All rows are made from the same 12 directions, up to rounding. Whole rows:
[[-33  43  17  18 -78  14  24 -49  11  10   2 -19  46   8  -8  21 -25  55
    5  46 -33  23  32 -20  69 -16 -45]
 [ 29   5 -47   9  17 -25   8  12 -55 -52  -4 -58 -39   7  31 -34  16   8
   40  -1  -7  -6  40  13   4  65  24]
 [ -5 -29  49  62  -1  34  10  -7  25  20  45  35   6  31  -9 -23  61 -20
  -17 -29 -14  -2 -34 -13  -9 -19  16]
 [  7  14 -20  16 -13  -9 -18 -27  32  41   1   2   0 -43  35 -25  33   7
   51  11  35  -9  50  23  17   4 -40]
 [ 10 -21  43  -6  22  36 -31   3 -36  18  37  22  10 -26  -9 -16  28 -72
  -73 -11  -1   1 -34 -22  -3  -4  21]
 [ 20  14  -5  45  14 -20 -27   8  55 -29 -46  -7   2  44  24 -36   0  32
   26 -25 -37 -23 -43  14 -70  49  10]
 [-23  24  -3 -73 -13 -14  19  26 -53 -11  46   6 -31 -34  -3  23  16 -39
  -45   7 -19  -8 -15 -23  19 -11 -22]
 [  6  -8  62   6  11  -2  -6  11  33  12   8  47  83   2 -30   4  21  18
   17   7  32  18  44  12   5 -48 -53]
 [-10  36  26   2 -42  31  10 -27 -29 -16 -10 -25  31 -11   0  28 -46 -27
  -55  21 -68   8 -57 -31  12  12   4]
 [-19 -15  -2   6 -22  30  99   6 -19   8  34   1 -25 -39  -7  78  -5 -46
   33  -9   6   3 -35  20   7 -42  -7]
 [-15  -3 -31  24 -46   5 -19  40  -8 -25  39 -22 -51  29   7 -15  16  56
   -2 -13  -7  18  15  -6   5  75 -10]
 [  4 -17 -70  46 -25 -32  34  -7   1 -19 -24 -25 -51  34  31  -5  -8  20
   58  -5  -6  16  48 -24  22   7  48]
 [-17 -15  -9  28 -34  -5  47  14   0 -29   5   0  -6  54 -17  29 -19  28
   13   2 -26  26  13 -32  24 -24  29]
 [ -6  22  34  10 -11  19  33 -12 -56 -28  47 -23 -12   2   9 -17  50 -33
  -41 -15 -59 -11 -50 -16   3  34 -10]
 [-18  12  -2 -45  -6 -30  27   7  -8  14  34  31 -11 -21   0  12  36 -24
    4  11   5  -8  27 -17  30 -56 -24]
 [-16 -21 -11  17   8 -13  37 -40 -23   2  15 -10 -42  50  -2 -34  44  20
   -6 -20  -2   5  21 -27  35 -10  27]]

Rows cut short, each followed by the rest of it:
[  8 -21  21 -30  47  -7  34 -18 -48 -21 -42 -21  28  -3 -31  21 -30  20
  -8 -27  45  33  13]
[ 25 -10  12 -38]
[ 25  11  -6  20   6  -7  22 -67 -12   8 -74 -15  30 -33  32  11 -44 -70
   1   6 -29   5 -19]
[-28   1 -26  33]
[ 18   5 -32 -30  37 -13 -40   3 -39 -32 -35 -38 -33  17   9 -29 -33  -8
 -42  -2 -22 -15 -28]
[-11 -23  49  57]
[ 21   8  21 -41  23  38 -39  46 -23   4  47  -4  38 -51 -21  12  -7 -22
   7  53  31 -22  24]
[50 15 -8  0]
[  3   5 -28  17   4  -4 -44 -23  51  44 -13  16 -45 -14  41 -39  22 -31
  -8 -16 -10 -36 -44]
[ -7 -33   9  29]
[ 27 -43  46  51  13  58 -51   7   3  11 -11  19  49   0 -18   0 -30 -45
 -54 -12   4  27 -37]
[-15 -26  10  45]
[ -7 -19 -25  34  14 -29  36  15  26 -23   7   3 -61  63  11 -25  46  31
  37 -45 -14 -18 -21]
[  3 -35  14  23]
[  3   2  44 -13  -9  10   2  47 -22 -32   8  10  46 -25 -21  36 -12   1
 -21 -21   6  32 -15]
[ 12 -31  34 -71]
[ -8   9  -8 -30   2  24 -59 -15  44  70  12  29 -10 -42   6  -6  -8 -38
 -25  35  14 -38 -24]
[  4   8 -43  29]
[ 22 -40 -11 -25  44 -21  30  30 -76 -52 -13 -16   3  25 -29  17 -27 -13
  -3  -3  22  32  49]
[-17  18 -13  47]
[-13  11  45 -10  -1  27 -43 -12  32  36  14  22  32 -15 -16 -13  13  19
 -36  -1  14  -6 -24]
[ 18 -12   7 -49]
[  0  -3  -5   8  -9  10  27 -32 -16  35  17  -9  -9 -64  21   4  35 -15
  33 -11  47  10  33]
[ 29  21  10 -60]
[-17  43 -20   0 -26   4  42 -62 -16  11 -10 -52 -33 -38  34  -1  10  16
  19  -8 -14 -15 -26]
[ 28   6  48 -57]
[ 23  11  18   9  25 -20  21 -14 -16 -20   5   0  37  19   4 -26  32 -22
  30  27 -24 -17  40]
[-10  28 -44  28]
[ -3  29 -22 -43 -38 -12 -42  34 -34 -21  11   0  -6 -17  10  11 -33 -36
 -56  36 -46   6   2]
[-56  25   5  27]
[-19  24  42 -47   1 -17   6 -15 -16 -20 -26  11  48  27 -33  17 -33  12
 -63   8 -37  14 -23]
[-37   7 -29 -20]
[ 15  56  25  14  14 -30  29 -12 -11 -58  -6 -45  23  20  23 -44  53  50
  46 -13 -43 -28  -6]
[ 42 -30  68 -71]
[  3   0 -16  68  -7  -8   5 -80  33  20 -44 -13 -18  41  35 -50  16   4
   8 -16 -35  -8 -14]
[-32   5   2  44]
[-35 -33 -32 -26  20   6  79 -58 -54  13  -2 -37 -69  29 -27  20 -13  25
 -13 -17  29  11  -1]
[ -2  45 -23  32]
[ 11  15   0  15  -6  34 -23  -5  49  20 -48  -6  26 -40  10  37 -69 -15
  13  10  -5 -15 -65]
[ 38 -50  13   0]
[-32  -6 -32 -43  -4 -28 -26   1  29  22  -8  29 -41  42 -16  -3 -21  21
 -40  10  -3  -6  -1]
[-44  17 -47  45]
[ -4 -26  13   4  18   9 -37   7 -18  19  54  15 -41   3   3 -57  80  -3
 -43 -40  27   0   3]
[ -6  -5  41 -14]
[ -4   4  -7 -30  43 -33  44   5 -31 -36  28 -11 -37  58 -11 -28  45   5
  10   5 -30 -39   2]
[ -6  14 -33  49]
[ -9 -21   0 -14   7 -43  17  24  13  -7   6  53  -6  41 -12   4  18 -21
 -11  -9 -13   8  17]
[-55   8 -72  34]
[ -8  -1  44 -43   6 -27  33  16 -19 -26 -26  27  68   0 -41  49 -32  11
 -16  -6  14  43  23]
[-14   3 -41 -61]
[ 19 -43 -53  19   0  -2  26  22 -17   1 -20  -1 -42 -38  22  39 -30 -56
  34 -21  33  22  11]
[ -4 -12  -3  40]
[ 26  10  46  23  15  -2 -13  -2  -2 -15  13  12  70  17  -5 -33  33 -11
  13  29 -19  -5  42]
[ -9  22 -28   8]
[  5  21   9   1 -11 -23   8  21 -16 -55 -23  -6  12  28   6   6 -18  -9
 -27 -13 -64   7 -39]
[-35 -29  24   6]
[ 24 -16  59  17  31  22 -16   8 -18  -3  38  20  59   9 -22 -28  42 -27
 -10  16   4  -1  28]
[  0  18 -29  14]
[ 43 -13  -2 -11  45  53 -60   1 -34  22  -4 -27  10 -68   8  -7 -32 -68
 -18  25  32 -20 -17]
[ 40 -12  27  48]
[-20 -33 -16 -11 -18 -19 -17   0 -40 -10  -2  10 -30  45 -17 -11 -12   9
 -77 -21  -4  50  25]
[-80  34   3  33]
[  6  15  -6  -2 -11 -46 -16  13   7  -6  10  39 -10   1  34 -30  48 -55
 -17  -7 -43  -9   5]
[-61  -2 -24  14]
[-26   1 -28 -15   9   6  66 -82 -36  25 -17 -45 -60 -10   8   7  -3   3
  -4 -18   9  -9 -29]
[12 23  2  1]
[-19  20 -62 -22 -59  -4 -10  38  24  -4 -15 -23 -19 -20   1  54 -75  62
  44  38  20  16  37]
[ 22  17  21 -22]
[-23  53  19 -78  10  10  31 -52 -76  10  37 -37 -19 -52   3  -5  30 -35
 -54  19 -26 -35 -37]
[  8  35   5 -40]
[  9 -48 -20  60  -8  44  14  15  -1 -12  -6 -37  -6  26 -21  22 -42  57
  46  -5  45  34  29]
[40  4 40 25]
[ 21   8   7  -7  25  26 -32  12 -14  -5   1 -24   4 -29   6 -11  -6 -14
  -7   2   5 -21 -30]
[ 39 -31  47  -1]
[ -6  -7   6 -32 -19  10 -67  16  22  39 -24  42  17 -51  -3  28 -49 -36
 -68  -8  22  27 -26]
[-28 -22  -1 -22]
[-20   8 -33 -17 -33 -13  78  42 -55 -40  58 -30 -60 -20   9  35  35  14
  44 -15   3   7  19]
[ 21  16  35 -49]
[ -6  -6  12 -43  42  31 -54 -11  14  29  -9 -12  16  11 -43 -10 -38  55
 -25  29  47 -16   0]
[47  5  0  9]
[ 22 -26  14  43  57  46  38 -92 -33  27 -19 -46  -2   2   2 -30  11 -31
   9  -5  13 -20 -22]
[31 15 -7 58]
[-27  13 -49  11 -43 -33  47 -61   3  24 -42  -6 -72 -30  54  11   3 -30
 -12 -54 -23  14 -45]
[-43 -13  21 -30]
[  4   9   5 -11 -17  -8  24   2 -45 -37 -16 -26  39   1 -15  26 -36  22
   5  19  -3  36  45]
[ -9  33   7 -23]
[  9  17 -16   2 -52 -11 -45  32  39  20 -13  34  34 -58  26  28 -30 -28
  16  25   7  20  34]
[-19   3 -12 -30]
[ 15 -17 -28  58   6 -16  -8 -30  73  34 -42  27 -14  18  35 -23   5 -25
  42 -10  -7 -18  -9]
[-16 -22 -38  58]
[-11 -21  -1   8  -9 -11  43 -26   3  25 -14  11   6 -26  -2  24   8  16
  32 -27  55  36  41]
[ 11  14 -14 -63]
[-41  -9  13  29 -38  56  -8 -28  72  81  52  31 -18  -1 -14   6  23  22
   1  15  19 -20 -26]
[ 18  24 -43  -1]
[-18  19 -30  19 -85 -25  11  21  22  -2   2  28 -18 -18  35  35 -11 -33
  -3  -1 -48  25  -4]
[-66   9 -11 -10]
[ -5  13  39  42 -37  -7  -2  30  -5 -21  75  24  -1  10  21 -45 107  -2
 -11 -33 -35   7   7]
[-26  -4  43 -60]
[ 13 -19   1  63   4  30 -26  15  51  24  41  16 -21  15  17 -39  54  -6
  35  -5   1 -33 -14]
[ 24 -20   7  37]
[  5  -1   3 -17  26 -29  45 -41 -56 -35 -34 -37  31  36 -23  -6 -18  41
  14  15   9  26  69]
[ -8  50 -16   0]
[ 24   1 -72 -58  16 -32  -4  33 -35 -13 -47 -24 -28 -72  24  43 -65 -36
  36  12  44   7  33]
[ 22 -12  16   3]
[-13  -6 -19 -15  19 -25 -30 -18 -11   1  -3 -13 -51  34   5 -58  37  50
 -34 -37  16   2   8]
[ -9  -7  55 -16]
[-13 -13  78  -3  48  44  17   0   3  -1  58  11  35  62 -64 -17  41  35
 -22  11  -3 -30 -31]
[ 35   6 -40  15]
[-28  19 -32  -5 -48  -8   5 -17  47  46  11  25 -28 -17  19  18  -3 -13
  14  27 -13 -16   2]
[-24  30 -54  10]
[ -5  14  19  33 -26 -10  72 -79 -22   3 -36  -9  31 -12  19  16   0 -35
   1 -11 -35  25  -2]
[-40  30 -31 -21]
[-33   9  35  15 -44  27  57 -21  -1   3  19  16   8  13 -15  45 -11 -31
 -43  -3 -59   8 -69]
[-41  12 -42   6]
[-11  12  32 -24  17  47  13  21  24  17  53   5  26   1 -42  28  -4  14
  27  55   6 -48 -19]
[ 60  15 -58  16]
[  6  22 -45  23 -20 -39 -26 -10  83  41 -31  21 -22 -42  59 -21  27  10
  74 -14  24 -20  21]
[ 24 -33  14 -51]
[-20  -3  41  59 -53  37  26 -11  -3 -30  -1  -9  32  61 -25  22 -32  26
 -46  -8 -65  37 -47]
[-45   8  13  15]
[  4  42 -15 -86   7 -71 -18  59  12 -23 -10  44  13 -24  11  21 -10 -42
   1  28 -28 -26   9]
[-28 -16 -55  -9]
[  8 -10  28  55 -23  70  14 -13 -19  15  48 -10  10 -21   4   9  12 -60
 -12  17 -28  -6 -35]
[-2 22 -6 44]
[  6  17 -12   5 -43   5 -38  16  17   0 -18  -4  39 -19   3  21 -51  18
  12  40   0  22  40]
[ -7  22   6 -10]
[ -7 -10 -16  21  -4 -13 -31 -37  33  41 -10  30 -39  13  29 -42  31 -34
 -36 -23 -18 -11 -26]
[-50  -6 -15  40]
[-47  -5  -1   6 -57  39  57 -20 -17   7  28 -24 -13  20 -35  54 -36  53
  -8  17   1  30   2]
[ -3  56 -13 -12]
[ 15 -15  -5 -38  46  39 -21  25 -56   0  45 -32 -27 -32 -16  -8   8 -17
 -12  14  40 -23  -2]
[51  3 32 23]
[  2  -4   4  -8  39  39   8  59  19 -20  35 -19 -34  11 -21  17   0  25
  31  -9   7 -52 -75]
[ 87 -66  35  12]
[ 14  74  10 -21 -39 -24 -58  65  37 -41   0  11  52 -18  22   3 -18   1
   9  45 -68 -27 -14]
[ -2 -31  23 -34]
[ 11  -4   1  16  12 -37  46 -12  10 -24 -62   5  19   7  10  21 -19  -4
  30 -36  -5  19 -10]
[ -4 -37  -6 -24]
[-11   8  62  -3  22 -10  -4  -4   4 -21  16  27  23  58 -22 -37  47   9
 -60 -27 -47 -10 -47]
[-29 -23  -6 -10]
[-29  -2   2 -51 -21  19  76   4 -63  -5  34 -20   0 -31 -38  75 -32   3
   2  25  26  24  25]
[ 14  57 -37 -30]
[ -8  -9 -16 -46  62 -51  15   2  -4 -23 -18   7 -50  60 -11 -29  21  14
 -18 -31 -10 -29 -29]
[-10 -31 -17  37]
[-10   0  49  29  -3  21  26 -64  -1  21 -12  10  27   7  -3  -6  13 -29
 -44 -22 -30   8 -49]
[-28   1 -21  -6]
[ -3  30  18  -7 -35   0  17  37   7  -4  51  17  28 -39   6  23  32 -11
  39  27  -7  -9  27]
[ 16  17 -19 -54]
[  7 -13 -34   1 -15  -7 -62 -14  45  75 -15  47 -23 -69  43 -11   6 -69
 -12  -5  35   0  10]
[-28  -4 -24   8]
